The rows of a group lie close to one hidden flat surface of 9 dimensions, which may be shifted away from zero. Surfaces can cross.
Known rows, each followed by its group:
[ 13.5   0.3  -0.8   5.7  20.5 -11.2  -5.5   3.3  20.5  -4.5   7.5  -4.5
 -25.1   8.0  -3.9  24.2   5.5  -1.5] => bifi
[ 23.5 -53.3   2.0 -17.8  -6.0 -34.3   6.3  12.6 -10.5 -12.6  16.5 -22.8
  -4.1  20.2  14.2 -15.1  -4.2 -23.2] => kof
[ 51.6  31.7 -11.4  -1.0  -4.5 -25.6  39.1  -5.0 -18.0  14.1 -12.4 -13.8
  35.9 -32.3  -0.1  32.7  10.3 -27.9] => bifi
[ -6.3 -12.2   8.8  -1.0   1.5  -7.0  29.4 -42.6  -9.5  28.7  -8.7   5.3
 -10.9 -35.8 -15.3  -0.7   8.6   0.5] => ramoz
[-13.5 -18.4 -11.7  -9.6 -41.1   2.0  -8.1 -16.4  -2.2 -14.7 -14.2 -14.5
  -4.2   0.0   2.7  -8.2 -14.5  -8.2] => ramoz
[-41.9 -14.5   7.2   6.5 -11.1  -0.1 -25.9 -17.2   1.9 -13.7  15.3  -2.4
 -30.3  13.2  -6.9 -28.5 -19.0   7.8] => bifi
[-13.1  33.8 -22.7  26.5  -5.7  41.4   0.9   1.6 -16.1  -5.9  12.5 -29.3
  71.5  23.6  13.4  -8.9 -10.6  -2.7] => bifi
[  8.7  31.0  39.3   7.0 -52.1 -45.6  23.1   9.7 -35.5   1.1 -26.6 -43.9
 -52.1 -10.2 -13.3 -53.7 -37.9   4.9] => kof
[  1.8  -8.5   5.9  15.2  33.0  19.9   3.0 -17.6   6.9  11.7   8.2   9.0
  -9.5 -13.0   1.3   4.4  32.2   3.5] => laz
[ 35.0 -19.9  19.2  -7.2   2.5   5.5  -0.8  48.4 -34.6  21.4  14.7   4.1
  -4.5  19.8   6.2  -3.7  -4.8  20.5] => ramoz
[  2.2  28.0  19.1  11.7  66.4 -21.2  33.0  16.2  -1.5   7.3  25.1   8.0
  85.5   8.3  24.3 -32.8   4.1   5.4] => kof
[-16.8  22.7  11.5  -5.8  -4.3  38.5  18.3  18.3 -20.2  33.5 -18.3   8.2
  32.9  12.7  -5.1 -26.1 -15.9  32.4] => bifi
[ 18.9 -11.4 -12.1  -5.8  -1.5 -14.6  11.2   6.1 -34.2  13.4 -20.9 -12.6
   5.7 -23.3  -1.4   3.4   6.8   1.3] => laz
[ 12.4  -1.9  -4.2  -4.0  17.5 -36.5  20.6   1.4 -19.9   7.0  -7.5 -15.8
  -3.7 -17.3  -9.9 -12.1  26.2 -19.9] => laz
[ 10.0  24.0  26.1  20.5 -10.0  29.8   6.2  -5.0  14.1   6.2  53.1  10.2
  19.1  40.1   3.7   5.4 -19.5 -10.9] => ramoz
[ 29.5  -2.7 -10.3 -24.7 -21.8 -21.8  25.8  14.8 -14.6   6.1 -35.3 -29.1
   9.7   2.8   0.3   8.7  -9.6 -10.2] => laz
[-17.5  56.2   5.5  26.4  -5.7  18.0 -27.7   0.3  20.0  -2.7  -3.5   4.0
 -52.9  -2.0 -25.3  19.3 -13.5  21.5] => laz
[  2.6 -27.1   0.0   4.3  -4.0  64.4  -8.4 -11.9  19.7   3.2  32.8  17.8
  52.6  33.3  23.0  32.7 -24.8  11.9] => ramoz
[ -0.9 -12.7 -33.6  -2.5  32.5  -7.1 -31.6  17.7  19.1 -24.5  12.2   4.3
   5.7  13.2   3.3  40.1   8.8  -2.1] => ramoz
[-15.9   9.9  18.7  19.3 -35.1  16.8 -11.1 -20.8 -20.7   6.5  43.8  13.0
  -4.0   3.3  -4.3 -23.6 -15.9  -8.4] => laz
[ 10.0  45.4  -3.3  25.4  20.4 -15.7   5.9  -2.3   1.6  -1.4  43.0  -6.3
  -9.0   2.4 -20.3  15.1  22.9 -33.5] => kof
[-22.6  -3.3 -18.8  -4.6  21.0  -4.0 -15.8  20.9 -18.6  -1.7   4.0   0.1
   9.1   6.8  -8.1  -5.1  -4.8   9.8] => laz
[ 17.8 -15.0   4.0  -5.8 -67.9  48.2 -21.1  21.0 -20.0   6.5  25.9  -0.5
 -19.1  45.7  -3.2  17.5 -40.1   2.9] => kof
[-32.0  11.1  12.3 -13.4 -29.0   7.8 -31.2  16.5  14.1 -15.3   0.3  27.8
 -13.4  19.2  -0.7 -22.7 -34.0  25.7] => bifi
[-13.1 -46.8 -16.6   5.7  32.0 -15.3 -34.3  -0.1   2.5 -14.8  14.4 -15.5
 -61.0  14.4 -18.1  21.6   2.5   5.1] => ramoz
[  9.9 -36.3  12.0 -12.7  32.7  17.0  13.8  -5.4  16.7  14.1  39.3  22.4
  23.0  24.0   7.4  -1.3  20.6 -13.9] => kof
[-16.3 -22.2  -8.5   1.8  54.4  -1.0 -37.8   6.1  42.8 -24.1  28.2  30.1
 -21.6  17.1   4.0  33.9   7.8  13.2] => bifi
[-13.4 -35.6  -2.9 -12.0 -16.2  -5.3 -11.8 -18.8   5.4 -14.8 -15.4  11.0
  11.0 -22.4  20.1  -6.1  -9.9  11.2] => kof
[-20.0  34.7  41.2   7.8   5.4 -27.1 -14.4  31.3  33.1 -28.3  14.3   5.7
 -34.4  33.2   3.2 -45.9 -17.4  11.6] => bifi
[  1.3  26.9   3.3 -14.7  58.2  -5.3  11.6  48.9  13.9  15.1   4.6  29.4
  36.8  23.0   1.3  -0.9  11.5  16.5] => ramoz
[  9.7  -5.0   4.9   5.5 -40.5   0.8   1.8 -13.5 -54.0  16.2  21.8   4.3
   7.9 -24.9  -1.5 -18.0  -5.1 -11.6] => laz
[ -1.5 -30.0 -40.1   3.4   6.0  -2.1  -8.7 -20.6  20.5 -31.4 -16.9 -40.7
   6.4  12.0   6.2  41.3  -2.1 -16.6] => ramoz
[ 12.7  16.5  13.7   6.9   8.1 -23.6   2.8  17.9   5.8  -7.5  -4.0 -14.5
   0.2   5.2   0.8   3.9 -22.4  13.4] => laz
[ 10.3   9.7   2.5 -11.4  32.1  -8.9   9.8  16.9  45.6 -14.1 -12.2  -2.5
  18.8  26.0   9.9  19.1  -7.9   6.0] => laz
[ 18.7  23.5 -17.8   7.9   3.2  -6.7 -23.2  41.4 -15.5 -14.2  41.0   7.2
  34.7  24.6   7.6  17.3  -7.0  -8.6] => kof
[ 17.2  43.4  -2.7  10.3   7.3   5.4   8.8   8.5  17.8  -6.2  19.6  -0.7
  38.3  21.1   3.2  20.6  -1.4 -18.5] => ramoz
[-55.4 -12.6 -28.7 -17.5   7.4  -6.1 -21.9 -26.2 -18.3   9.3  -2.5  42.8
  22.8 -34.9 -18.5   4.9  -7.6  13.9] => bifi
[-14.7 -45.7 -14.6 -45.5   7.7 -20.7  -7.7  16.4  27.5  -6.6 -45.1  10.7
 -20.8   6.1  -1.4  17.9  -8.8  19.4] => kof
[-35.2   2.7  11.6   5.3  12.8 -27.0 -15.6  -6.0  10.6 -10.8  16.2   6.4
 -35.6   5.1 -15.1 -23.5 -11.8   6.6] => bifi
[ 21.6  14.7  -8.6  -7.2  -1.0  -2.2  25.0   8.0  15.4   7.7 -29.9 -30.1
 -16.9  11.3 -12.5  27.0   2.8  -7.6] => laz
[ -0.2  -4.6 -25.2 -12.1  19.2 -15.2   8.5  25.0 -20.5   9.5 -14.1 -27.0
   8.9  18.4 -12.0   8.1  -2.0  -5.0] => laz
[ 10.6  29.2   4.6  15.8  11.0 -24.8  18.5  -0.8  -2.1  -3.0   8.6 -19.4
   5.9  -2.9  -3.2  -9.1   1.6 -17.3] => bifi
[ -2.6 -10.6 -12.1  20.0  18.8  -3.7 -14.9 -12.0  23.0 -24.3  32.4 -23.3
 -23.7  33.2  -7.8  26.0  -6.9 -16.2] => ramoz
[ -3.4  28.9  16.0  16.7   4.5  13.3   1.4  10.0  -5.4   4.9  12.1  17.4
  40.2  -0.4  16.3  -8.6 -19.2  26.6] => kof
[-48.6  22.4  -2.5  10.5 -36.3 -33.1  -9.8 -33.6 -20.8 -12.4  21.2  -1.1
  -1.7  -8.0 -23.7 -17.4 -47.1  -7.4] => bifi
[ 15.0 -10.2  26.3  18.9 -12.1  -7.3   2.2  -0.7 -24.1  -8.9  24.2  -6.8
  40.0  -9.3  34.6 -36.2 -13.2   4.9] => kof
[  7.4 -35.5 -13.8   4.1  -8.2  -7.2 -11.0  -3.5  -1.4 -21.6  10.6 -23.1
 -11.2   9.1   9.8   9.3  -1.2 -14.9] => ramoz
[ 11.8 -20.0   2.6   7.3  30.6  14.4   3.6  -7.9  14.2   3.3  19.6  11.3
  26.6   5.1  15.9  20.8   3.5  11.2] => kof

New rows. What belongs after each?
[-15.6  12.2   5.1  -0.5  -7.3 -31.1  22.8 -35.7  15.8   3.9 -38.0 -30.4
 -56.8 -15.9 -29.7  -1.8  -8.1  -4.9] => kof
[  1.4  -7.3 -14.0   0.6 -16.4  16.0  26.7   5.1 -26.9  24.4   8.7 -63.8
 -18.6  61.3 -30.2   7.2 -21.9 -23.4] => laz
[ 10.3  41.4  -4.2  -3.9  11.8 -26.3   4.2  30.3   3.6 -16.5 -17.2  -0.1
  17.3 -10.4  10.3 -23.6  23.9 -13.9] => bifi
[ 11.3 -31.3 -14.4   3.0 -43.1 -19.9 -10.5 -16.8 -25.4 -14.7 -10.1 -32.4
 -33.6 -18.7  -1.3  -1.4  -3.9 -17.5] => ramoz
[-30.0  17.5 -17.7   4.2  46.4 -15.0   8.4 -14.5  36.7  -5.7 -10.6 -17.7
 -20.6  21.3 -30.1  27.9  -1.3  -1.7] => ramoz
[ -7.7  17.0 -12.0   4.4  10.2 -42.9   2.1 -13.8  12.8 -16.1   1.5 -13.2
 -21.5 -15.6 -12.7  -2.6  19.2 -28.3] => ramoz
[ 34.9  19.4   0.5   8.2  -3.3  14.7  11.6 -10.2  10.5  13.3 -25.9   1.3
 -19.5 -28.3  -1.8  37.4  17.7  -1.2] => laz
[-28.4  15.4 -18.0 -25.1 -16.0   9.7 -12.0  17.6  18.3  -6.6 -41.4  11.5
 -18.4   8.7 -12.5  -5.4   0.5   7.4] => laz
[ 34.1  -2.1  22.5 -25.8  25.7 -13.5  59.5 -13.2  76.0  -0.6 -23.9  -5.3
  -1.4  16.9   8.4  -1.9  47.4 -46.7] => laz
[ 18.1  40.1  11.5   8.6 -45.4   3.2  12.6 -20.2   5.8   2.7  39.6   4.9
 -11.1   9.9 -15.0   2.3  -2.3 -42.4] => laz
[-14.0  29.1   1.5  -3.2   1.0 -15.4 -20.1  30.6  16.0 -23.7  13.7  12.6
  22.9  29.4   4.9   1.9 -39.9  15.0] => laz
[  7.0 -18.4  24.3  -7.2  16.3 -13.9  48.6  -7.2  18.4   6.5   1.6 -43.6
 -13.6  38.5  -1.8 -29.5   7.2 -21.7] => laz
[  6.0  -4.9   4.3   4.5 -19.1  -7.1  11.6  -2.1 -15.4  -2.9  21.6 -20.0
  17.6  18.9   3.2 -19.1 -13.5 -21.0] => kof
[ 31.5  20.7  38.5  37.7  -4.5  -2.5  16.5 -16.1  -2.6  13.5   6.3 -24.5
 -55.2 -10.5  -9.9  10.8  -7.8   5.8] => kof
[-28.5 -14.0  -7.9  11.1  27.0 -24.7 -11.4  12.9 -54.6   7.7   7.7 -13.7
 -12.7 -13.6 -14.2 -34.8   0.2  15.3] => laz
[ 14.4 -18.1  40.0   3.0  -1.8   3.6  -0.1  -7.4  -4.4   9.2  18.6  28.4
  -0.2 -17.2  19.9 -31.3   8.1  10.7] => kof
[ 12.1  19.8  -8.4   5.3 -22.1  33.5 -10.9  -6.0   1.4  11.3 -12.1  12.5
 -11.8 -21.1  -8.7  38.5   6.3   7.5] => laz
[-13.7 -22.0  34.7   3.5 -29.7  13.8  27.3 -43.8  -1.2  14.4 -13.4 -10.5
  -6.0  -9.4   5.5 -29.4 -21.8  10.4] => kof
[ -6.0 -12.8  34.1  -1.6   7.8  -8.4   2.7  -3.3  16.0  10.8  11.1   1.1
 -66.5  16.5 -22.2   0.6 -17.6  15.8] => bifi
[-11.7   0.1 -23.5   9.1  -8.0  -3.6 -19.3 -33.0  -6.3   1.8   3.6   8.5
 -31.6 -30.7 -25.2  41.2   2.0  -6.9] => ramoz
[-33.7  27.9 -13.3 -18.7 -48.1  11.3 -20.7  28.9  -2.4 -10.1 -32.2  -3.7
 -16.6  29.4 -16.1  -0.4 -50.9  19.6] => laz
[ 13.5 -26.2  16.2  11.0  -9.5  42.6  -3.2   1.7  10.8   0.1   2.8 -22.4
 -26.0  30.7  11.8  -6.3   1.8   6.7] => bifi
[ 40.7  24.4  -6.5  16.3  36.4   5.7  -0.5   3.4  15.5   8.2  -8.9   6.9
   0.7 -26.2   5.2  62.0  17.6  10.5] => laz
[ 68.6  17.6  14.7   2.4   6.1 -13.1  27.9  22.1  14.7   4.0 -21.0 -23.0
 -24.5   0.2   3.0  21.4  26.5 -18.1] => bifi
[ 37.3   5.9  -6.1  13.1   0.6 -11.8  36.5  -9.5 -32.8  17.7  53.0 -31.0
  11.1  24.9 -17.6  16.5  13.4 -53.0] => laz
[ -1.7  22.4   5.5  23.5   4.7   1.9 -12.7  15.5  -4.3  -9.0  42.9 -12.1
  13.7  40.6  -4.2  17.1 -45.9  15.1] => laz
[-13.1  -6.1 -26.5 -16.8  38.5   3.9 -16.5  28.1  22.3 -10.0 -10.1   3.9
  16.3  26.0  -1.0  27.6  -4.4  13.5] => ramoz
[-10.6 -28.1   1.0  -8.7 -40.7 -15.9  -5.8 -16.7  -7.5 -20.8  -4.7 -18.0
 -14.6  -8.9   8.4 -30.8  -4.8 -19.4] => ramoz
[-29.8  24.0   5.8  -3.3  -9.8 -31.5   0.8  -1.8 -16.5   5.6 -14.7  -2.3
 -44.7 -17.3 -30.6 -28.9  -8.4   0.3] => bifi
[-12.7   6.3 -10.1  -4.6  12.9 -40.0  36.5   6.1 -15.8  -7.7   3.8 -38.4
  61.5  28.2   5.7 -32.0 -21.3 -17.6] => kof
[-44.0  49.8   0.3   4.2 -15.5  26.6  22.3 -41.9  19.0  26.2  -4.3   5.3
 -12.6   5.1 -43.2   5.5 -11.0  -5.8] => kof
[-35.0 -34.8  19.1   7.6  10.0  40.6  -8.6 -39.6  27.5   4.8  45.9  27.8
   0.7  24.2   1.1  -3.8 -16.1   8.9] => ramoz
[  9.0  -5.3 -13.0 -19.9   0.7  -9.9  -8.4  13.9   0.2   7.2 -39.8   5.6
 -50.1 -23.9 -15.6  12.1  28.6   0.0] => bifi
[ -6.3  16.8 -11.3  -5.4  46.7  -9.9  -8.0  32.7   9.0  -1.5 -21.5   9.5
 -17.3 -11.2  -6.4  -5.7  43.6   6.1] => bifi
[  3.4 -26.7  24.8  17.9 -13.8  34.0   0.3 -14.2  12.8  -3.3  50.9 -16.5
  -7.8  53.8  10.0  -5.1 -24.1  -6.1] => ramoz
[-22.0  -1.9  19.8  -1.1  16.7  27.2   2.1  13.2   1.9  16.4  -0.6   4.5
  -1.2  19.7  -3.9 -21.0  -8.8  27.7] => bifi
[  6.0   5.0  -5.6  28.2  34.9  49.1  -9.2 -18.3  10.6  12.6  68.6  24.3
  19.2  20.5  -3.7  37.0  17.5 -10.4] => laz
[-14.0  30.5 -52.9 -11.1 -61.1  12.7 -35.9  13.5 -21.5 -21.0 -42.0  -6.2
   0.3 -18.7  -3.8   7.3   4.4 -12.5] => bifi
[ 21.3  29.1  12.5  31.5  18.6 -26.2  -1.5  14.4 -16.3  -6.9  47.4 -16.6
  19.5  15.7   1.4  19.8 -34.8   1.7] => laz
[-11.0  12.4 -12.9  19.7  36.5   3.8 -34.5 -17.0  21.0 -23.0   4.5  45.3
  40.7 -52.3  29.3  23.9  15.3  25.5] => kof
[-21.4 -11.7 -30.9  24.9 -12.4   5.7 -13.8 -30.8 -22.2 -10.5   8.5 -39.4
 -12.7  -5.8  -6.1  -6.1   9.9 -24.6] => bifi
[ 13.4  29.0  20.9   1.5 -32.0 -16.5  16.4   4.6  15.0 -10.6  16.0 -15.1
   3.3  31.3   0.3  -4.8 -34.9 -16.7] => laz
[ 20.5   1.1  20.2  28.8  55.3 -23.5  -4.1   7.1  -5.2  -0.6 -39.8 -14.0
 -25.3 -53.0  13.0  15.5   1.3  56.0] => laz
[-13.7  -5.7  32.2 -15.5  11.2  10.1  16.9  -7.9  25.6  21.6 -41.4  20.7
 -12.0 -12.5   4.1 -10.9 -13.1  41.4] => kof
[-13.6 -19.6 -22.6  -6.5 -47.1  14.3 -20.6 -14.5  19.5 -38.4  -0.2  -9.9
  26.7  20.0  24.4  -6.0 -17.7 -19.5] => ramoz
[ -1.1   1.7  21.0  19.7   5.0 -20.6  -2.9 -15.6  22.1 -28.5  47.8   1.2
  39.0  15.4  27.8 -26.3 -15.1 -12.8] => bifi
[-34.4  12.5 -10.0 -14.2 -32.9  19.0 -11.7 -16.2  20.9 -15.2   2.3  22.1
  31.1   9.9   5.3  -8.1 -18.3  -3.1] => ramoz
[  3.7  25.9  -0.5   8.3 -13.0   5.5  -9.4  -2.6   3.7   3.5  23.7   8.0
 -26.2   4.4 -17.6  14.5   5.9 -15.4] => kof
[  1.9  15.5 -29.0  -6.3  32.6  26.2  -9.9   1.7  32.2   1.8  15.8  39.1
  23.2   4.4  -5.7  42.2  40.8 -18.7] => laz
[ 15.4  18.1 -13.7  -9.6 -34.5 -18.7 -12.9  17.9 -37.8  -1.7  20.2  14.3
  35.3  -9.2   1.7  11.0 -18.7 -13.7] => laz
[ 23.4  16.8 -14.7  13.5 -20.9 -13.2  -1.2  -8.8   6.9 -25.4  12.9 -27.8
   8.5   9.4   5.4  18.9  -4.9 -32.6] => ramoz
[-15.3  16.1   0.0  11.1 -16.7 -14.3  -0.4 -19.4  -0.9  -6.3 -24.6 -16.4
 -21.0 -21.5  -7.3   2.4 -18.5   8.5] => kof
[-18.3 -25.0  17.9 -12.0  -8.1  -3.0   1.6 -18.0  -1.1   3.3   6.0  25.4
   8.9 -12.5  10.1 -33.7  -2.1   4.2] => bifi
[-61.3   1.2 -18.1  -2.7 -33.6   5.5  -6.2 -26.6 -41.3  11.1  -6.8   1.2
  20.2 -20.4 -17.4 -32.4 -20.4   4.2] => bifi
[ 31.0  31.4  -7.9  -2.9 -22.5  -9.4   3.8  24.9 -46.0  29.4 -13.9  10.2
  -6.2 -34.9 -20.6  29.0  -3.4   6.5] => ramoz
[-23.2   2.5 -40.0  19.3  40.3   4.3   0.4 -41.5  18.8 -20.3  18.6  -7.8
  69.3  -6.2   8.2  36.7  -0.5 -10.5] => kof
[-43.9 -27.6  -4.2 -30.6 -16.5  14.4 -34.9  10.3   2.0  -4.2 -25.7  38.7
 -32.3 -11.8   1.7 -31.2   8.7  24.2] => bifi
[-18.6   3.2   9.7  17.4  -2.1  10.7 -19.6  12.7 -18.0  -1.6  17.1  -9.1
   4.7  20.5  -2.8  -1.7 -42.7  32.8] => laz
[  6.0  41.8 -10.0   0.5   1.6  -5.6   6.0  15.4  16.1  -2.5 -14.0 -18.3
 -29.4  16.7 -22.5  26.5  -1.4  -9.5] => laz
[  6.5  -6.8  24.9   4.1 -11.7  22.5  -0.5   1.0  -5.3  10.0  40.2  21.1
  11.0  14.2   4.8 -10.1 -10.1   1.4] => ramoz
[ -0.7  16.3 -59.7  11.1  22.6  16.8 -22.2   0.8  -4.6  -4.3  -5.5  -7.1
  18.6  -4.8 -15.7  68.0  13.3  -4.0] => bifi
